There are 11 hidden switches. A switch that is on adds its own fixed numbers to the row, and there is some noise. The rows also spread widely along 15 directions, which tell nothing about the answers.
In the rows, zero is written as 128.
Known rows, each followed by its switches (1 for on, 0 for off):
89,167,130,121,126,135,106,115,136,143,137,128,147,93,180,142,161,165,101,130,126,142,146,114,195,106,149,124,160,115,148,138,177,107,151,124,141
0 0 0 0 0 1 1 1 0 1 0
134,92,144,96,143,155,98,104,146,117,118,145,137,166,96,135,143,137,122,146,114,125,162,120,162,120,143,111,106,117,106,133,123,104,150,124,130
0 0 0 0 0 0 0 0 1 0 1
79,144,141,122,125,100,140,116,132,133,156,125,137,119,172,169,121,175,125,130,146,102,121,121,158,137,135,141,136,131,151,110,133,165,126,142,145
0 0 0 1 1 1 0 1 0 1 0
151,110,138,111,153,141,120,133,144,135,135,110,87,135,100,128,108,73,141,181,131,106,124,129,104,123,82,152,141,164,115,99,105,143,139,100,137
0 1 0 1 1 1 0 1 1 0 0
128,103,112,146,132,144,80,110,79,109,175,124,168,187,82,142,96,161,132,115,157,138,134,112,111,148,131,134,131,66,111,104,114,79,85,135,128
0 1 0 1 0 1 0 0 1 1 0
74,160,105,143,103,111,172,121,167,162,115,144,88,83,119,134,120,67,146,156,137,97,131,121,167,141,132,142,129,150,152,73,217,148,153,107,147
0 0 0 1 0 0 0 1 1 1 1
145,161,123,138,122,113,131,131,115,103,142,120,156,129,142,102,143,123,119,141,150,119,117,106,117,165,94,98,182,96,131,105,184,97,139,135,159
0 1 0 1 1 1 0 0 0 1 0
98,148,145,128,121,142,107,62,142,98,116,124,140,131,126,133,144,146,121,145,95,112,144,112,144,149,137,92,125,155,87,127,161,87,119,110,123
0 0 0 1 0 1 1 0 1 1 0
129,122,125,153,155,117,158,161,130,173,144,152,133,113,145,130,121,96,117,144,161,96,122,121,106,144,84,150,207,77,186,110,159,164,148,137,175
0 1 0 1 1 0 1 1 0 0 0
123,136,144,147,135,117,104,132,117,135,144,111,126,133,115,120,131,133,115,165,126,110,125,106,136,138,120,113,148,103,136,133,126,102,129,127,137
1 1 0 0 0 1 1 0 0 0 0
97,115,131,134,138,112,111,134,107,161,110,117,107,110,109,153,134,132,112,128,160,108,152,132,152,140,138,154,121,138,128,155,91,132,116,120,170
0 1 1 0 0 0 0 0 0 0 0
182,78,166,63,154,132,123,118,182,60,186,105,113,155,106,121,106,142,152,172,102,76,116,157,167,145,88,118,136,171,98,137,124,117,123,101,136
0 1 0 1 1 1 1 0 0 0 0
110,105,164,109,144,141,92,90,131,127,142,136,175,117,137,138,156,156,107,160,135,125,159,137,180,112,140,115,160,126,142,155,124,94,142,122,149
0 1 0 1 1 0 0 1 0 0 1
98,92,128,121,136,142,131,156,143,149,136,111,138,106,143,119,138,142,128,133,128,115,151,105,171,129,112,134,155,97,137,140,151,119,161,120,126
0 0 0 0 0 0 1 1 0 0 0
107,92,121,109,121,152,87,111,97,151,142,111,147,109,82,122,120,85,152,166,150,124,165,140,152,106,118,146,155,133,115,124,103,75,108,104,129
0 1 0 1 0 0 1 1 1 0 0
127,127,135,132,118,128,125,131,171,131,169,102,87,105,155,158,95,119,153,133,141,122,103,138,150,121,85,181,135,168,162,67,152,151,154,69,142
1 1 1 0 1 1 0 1 1 1 0
55,141,134,107,124,107,152,130,114,186,166,106,141,120,143,120,117,101,141,176,148,93,148,134,146,133,155,116,143,119,134,118,141,159,119,161,125
0 1 0 0 1 1 0 0 1 0 0
149,78,150,73,120,124,126,110,122,116,126,131,188,140,119,123,155,116,137,157,148,108,163,150,161,129,99,108,172,128,125,142,126,89,150,120,161
1 1 0 0 1 1 1 0 0 1 1
150,94,173,144,120,156,140,75,196,109,93,168,120,139,151,183,138,142,129,111,111,127,120,106,117,120,87,145,125,173,157,79,139,152,190,63,159
1 0 0 0 0 1 0 1 1 0 0
136,141,125,92,115,116,123,133,130,132,165,122,115,103,149,144,121,120,152,134,151,101,123,159,173,113,96,150,174,142,144,104,140,130,121,118,154
1 0 0 0 0 0 1 0 0 0 0
100,165,136,158,103,124,132,95,119,144,94,153,80,153,113,178,127,110,129,116,142,131,128,92,101,135,151,147,84,153,127,75,117,153,126,119,152
1 0 0 0 0 0 0 1 0 0 0
120,191,125,108,130,88,104,102,142,116,144,150,103,124,122,165,122,139,123,166,128,99,117,134,194,99,153,128,122,142,135,121,129,119,103,134,152
0 1 0 1 0 1 1 0 0 1 0
171,157,132,80,166,143,75,121,129,119,140,128,121,122,157,149,145,128,115,147,142,136,127,141,146,76,88,148,185,147,115,132,99,114,130,120,148
0 1 0 1 1 1 0 1 0 0 0
101,167,117,82,129,104,127,132,168,120,107,116,107,112,147,132,144,130,138,162,113,107,136,107,196,98,133,110,121,146,95,138,140,121,152,133,115
0 1 0 0 0 1 0 0 0 1 0
110,173,108,132,142,119,138,110,142,111,119,133,92,119,146,158,123,132,121,100,129,87,117,134,139,168,104,136,158,136,92,128,189,148,98,129,143
0 0 0 0 1 1 0 0 0 1 0
135,171,161,89,137,121,133,111,149,128,193,114,132,113,153,105,127,101,134,195,121,90,118,148,145,124,119,101,187,159,137,105,174,133,128,131,138
0 1 0 1 0 1 1 1 0 0 1
140,176,146,109,131,110,121,103,133,101,158,161,146,168,148,147,128,149,131,130,133,107,119,111,145,121,134,99,152,93,133,111,157,131,119,161,143
0 1 0 0 1 0 1 1 0 0 0
108,160,120,89,113,89,151,162,128,150,115,104,99,95,132,112,145,92,142,165,149,96,139,118,175,122,118,116,132,151,121,127,127,132,149,140,155
0 1 0 0 0 0 1 0 0 0 0
82,160,160,154,138,111,115,123,151,162,155,115,117,81,134,109,139,117,98,211,117,102,127,114,193,123,153,108,144,121,174,138,181,122,155,123,143
0 1 0 0 1 1 0 1 1 0 0
118,138,139,176,121,146,94,88,88,149,143,133,140,120,124,150,133,118,108,123,162,141,130,140,116,149,119,144,170,121,157,106,154,98,110,101,176
1 1 0 0 1 1 0 0 1 0 0

New rows, each followed by its switches (1 for on, 0 for off):
141,162,103,111,99,134,125,143,122,134,140,122,121,114,140,111,145,94,134,142,161,161,134,118,151,120,123,129,134,132,148,64,171,98,168,115,164
0 0 0 1 0 0 0 0 1 1 0
103,133,159,103,135,123,105,118,130,150,164,109,162,99,144,106,151,133,111,200,121,113,151,132,182,109,151,100,162,130,148,153,128,95,141,129,140
0 1 0 1 0 1 1 0 0 0 0
136,157,121,110,111,122,132,143,114,122,138,115,160,121,163,103,153,133,132,118,160,139,129,104,147,135,100,95,169,97,127,105,173,100,159,143,156
0 1 0 0 0 0 0 0 1 0 0
118,127,124,144,125,116,111,152,111,121,130,103,148,121,154,141,145,180,116,102,162,143,120,84,166,134,93,128,137,84,143,125,139,107,158,127,154
0 1 0 0 1 1 0 1 1 0 0
123,154,152,113,159,164,90,96,123,149,116,119,100,127,158,158,154,132,99,141,117,146,147,120,105,104,129,148,138,182,109,127,87,138,135,108,140
0 0 0 1 0 1 1 1 0 0 0
158,142,102,117,119,134,121,127,145,107,124,153,128,154,137,159,128,132,144,98,138,138,123,110,144,114,95,143,150,101,127,85,167,104,152,107,139
1 1 0 0 0 1 1 0 0 1 1
79,175,146,104,105,106,88,92,112,151,155,123,188,133,175,145,150,170,121,166,135,150,154,107,173,76,179,104,118,121,154,106,101,99,145,143,131
0 1 1 1 0 1 1 0 1 1 0
92,109,123,141,140,158,127,122,126,146,148,135,140,157,162,161,111,152,131,96,142,133,144,108,96,141,124,160,153,92,131,100,137,159,134,133,118
0 0 0 0 1 0 0 1 0 1 0
88,169,122,129,137,112,133,129,104,147,123,88,81,115,116,130,129,91,120,152,140,94,136,125,115,168,120,134,136,164,90,130,144,141,105,129,143
0 1 0 0 1 1 1 1 0 1 1
134,140,143,127,161,113,117,142,148,108,116,114,118,121,133,115,159,156,85,132,132,105,131,104,165,164,110,103,146,117,110,162,168,114,152,132,164
0 1 1 0 0 0 0 1 0 1 1
114,111,123,112,140,145,156,152,167,152,146,118,106,137,135,118,129,103,125,139,131,136,143,108,155,142,129,134,123,117,139,106,195,138,178,111,144
0 1 0 0 1 1 1 1 1 1 0
135,149,126,117,155,91,91,120,126,132,89,141,131,87,120,154,148,124,105,160,144,84,136,132,173,102,91,137,178,135,128,166,101,109,119,122,170
0 1 1 1 0 1 1 1 0 1 0
142,150,125,125,146,122,79,113,106,123,128,153,149,138,119,156,125,134,117,150,134,103,132,123,133,97,106,136,181,89,136,131,110,111,106,139,135
0 0 0 0 0 1 1 1 0 1 0
144,157,172,150,131,123,107,119,173,102,152,100,91,116,167,131,124,160,126,169,92,105,93,99,128,123,86,123,147,157,149,105,123,130,167,94,126
1 1 0 0 0 0 1 0 0 0 0
123,126,125,137,155,142,88,107,119,141,95,137,135,140,117,149,143,119,106,142,137,139,142,103,118,117,100,138,157,112,111,126,117,101,137,120,137
1 1 0 1 1 1 0 1 1 1 0
140,133,110,140,134,122,119,120,115,109,144,142,140,159,126,150,106,140,141,102,155,112,113,113,97,149,86,140,177,88,113,94,134,118,104,137,137
1 1 0 1 0 0 0 0 0 1 0
134,142,114,125,132,101,148,140,133,107,135,129,136,142,156,164,120,164,140,89,161,109,99,100,140,143,71,133,149,98,129,91,155,150,142,140,154
0 1 0 1 1 1 0 1 1 0 1
105,96,131,133,137,146,113,110,124,151,134,138,131,113,125,162,106,117,143,140,142,102,141,136,120,111,106,172,168,131,140,112,95,143,115,110,132
0 0 0 1 0 0 0 1 0 0 0
136,184,116,87,125,95,119,145,133,106,105,110,123,124,146,125,147,129,143,151,135,114,116,80,153,96,91,101,143,129,87,114,115,112,146,149,117
0 1 0 1 0 1 0 1 0 0 0
143,116,136,130,162,129,120,127,169,117,104,148,78,152,100,153,115,120,119,160,102,86,124,114,123,127,109,144,119,137,116,129,110,155,140,111,130
0 0 0 0 0 1 0 0 0 1 0
79,149,142,140,100,122,121,99,133,109,125,105,130,135,138,140,133,153,135,138,114,126,140,85,150,140,147,112,100,138,112,115,145,105,139,113,114
0 1 0 0 1 1 1 1 0 1 0
112,86,138,101,144,181,105,121,118,151,147,100,118,157,123,136,132,134,121,127,131,156,165,126,124,133,147,146,103,147,101,121,106,124,136,108,126
0 0 0 0 0 1 0 0 1 0 0
74,153,127,130,146,73,144,158,103,166,124,93,76,80,131,146,122,126,111,158,159,58,126,145,151,165,116,150,145,154,125,156,101,181,97,153,169
0 0 0 0 0 0 0 0 0 1 0
145,121,150,68,157,163,117,123,166,157,164,143,129,131,142,109,127,75,137,192,119,108,149,150,139,82,117,127,184,136,137,107,141,148,155,131,124
0 0 0 0 0 0 0 1 1 0 0
110,122,150,93,139,109,146,115,160,127,129,161,104,166,145,189,118,156,138,123,135,96,131,119,153,112,142,147,96,137,133,112,96,194,135,148,146
0 0 0 0 1 0 0 1 0 0 0
111,140,103,95,112,89,175,136,135,124,129,136,117,149,128,151,95,107,172,126,141,64,123,125,121,142,98,134,141,122,104,92,137,174,108,152,125
0 0 0 0 0 1 1 0 0 1 0
136,150,151,109,171,152,84,103,176,119,149,128,100,120,171,161,124,147,120,153,99,115,119,134,151,80,104,152,172,155,123,135,122,143,136,103,113
0 1 0 0 1 1 0 1 0 0 0
120,116,139,95,134,128,120,129,140,139,150,145,146,153,108,124,133,119,124,168,140,127,153,118,174,109,167,118,123,100,139,127,142,111,146,138,140
0 1 0 0 0 1 0 1 0 1 0
143,130,125,101,151,155,107,137,160,129,124,137,139,162,127,98,150,102,112,170,111,146,154,88,134,112,137,108,133,95,116,111,165,103,178,127,110
0 0 1 1 1 1 0 1 0 1 0
120,129,137,93,122,96,126,134,103,145,78,131,127,146,100,140,160,106,115,172,152,121,160,99,154,113,136,114,90,135,129,128,80,128,160,146,167
0 0 0 0 1 1 1 1 1 1 0
120,188,112,130,123,99,139,142,136,132,153,133,159,97,182,131,136,140,130,111,158,109,106,110,159,131,94,116,198,92,147,98,205,128,139,143,151
0 1 1 1 0 1 0 1 0 0 1
119,126,150,102,132,131,106,116,121,124,185,102,147,135,146,142,115,152,138,131,145,110,132,145,146,126,125,138,154,139,123,118,124,131,110,123,133
0 1 1 0 0 1 0 1 0 0 1
97,177,144,111,116,106,88,63,103,141,168,140,163,98,155,167,119,122,133,164,156,98,134,173,155,98,132,143,181,157,156,100,126,132,81,130,157
0 0 1 1 1 1 0 1 1 1 0
97,160,119,144,126,88,124,160,123,121,121,105,88,124,95,123,140,151,104,157,130,113,122,73,185,158,151,110,78,109,124,132,151,105,138,141,145
0 0 0 1 0 1 1 1 0 1 0
159,46,180,125,147,187,112,93,151,126,140,146,149,149,116,138,125,115,127,145,127,126,155,140,93,126,105,152,164,147,146,120,102,127,157,78,154
0 1 0 0 0 0 0 1 0 0 0
97,115,173,143,131,130,126,72,165,101,142,111,118,145,104,122,114,137,130,175,95,87,127,113,120,175,130,96,112,164,96,117,143,114,122,110,121
1 1 0 1 0 0 0 0 1 1 0
108,146,142,158,122,121,120,90,126,140,114,163,133,112,141,182,140,147,110,116,147,127,130,115,147,120,136,149,139,136,166,116,131,127,130,103,178
0 1 0 1 0 1 1 1 0 0 0
115,155,145,194,147,120,111,135,132,138,125,105,75,76,137,137,134,139,94,147,130,104,99,104,126,163,84,147,165,143,152,120,146,130,136,98,158
1 0 0 1 0 0 0 1 0 0 0
171,177,126,127,179,85,85,184,97,134,136,116,111,119,115,107,164,146,67,171,152,113,109,103,178,134,98,101,175,72,136,172,130,88,130,166,182
1 1 0 1 0 1 1 0 0 0 0
86,178,147,129,93,126,109,111,70,161,151,90,152,117,185,142,146,143,131,146,147,145,142,118,100,113,137,129,144,154,151,83,94,137,140,127,135
0 0 0 0 0 1 1 0 0 0 1
152,106,145,88,127,126,103,134,121,118,171,111,148,109,136,119,137,124,132,169,155,122,135,152,175,116,93,139,179,136,158,115,127,97,143,113,163
1 0 0 1 1 0 1 1 0 1 0
114,105,167,82,144,136,110,90,140,147,165,135,157,139,167,175,125,159,137,136,148,125,140,146,147,87,120,147,158,152,139,111,76,151,130,131,144
1 1 0 1 0 0 0 1 1 0 0
105,107,134,71,144,136,119,114,126,137,148,123,129,157,100,126,130,115,132,155,132,101,164,150,158,140,153,117,133,132,84,140,131,120,109,151,123
1 0 0 0 0 0 0 0 0 1 1
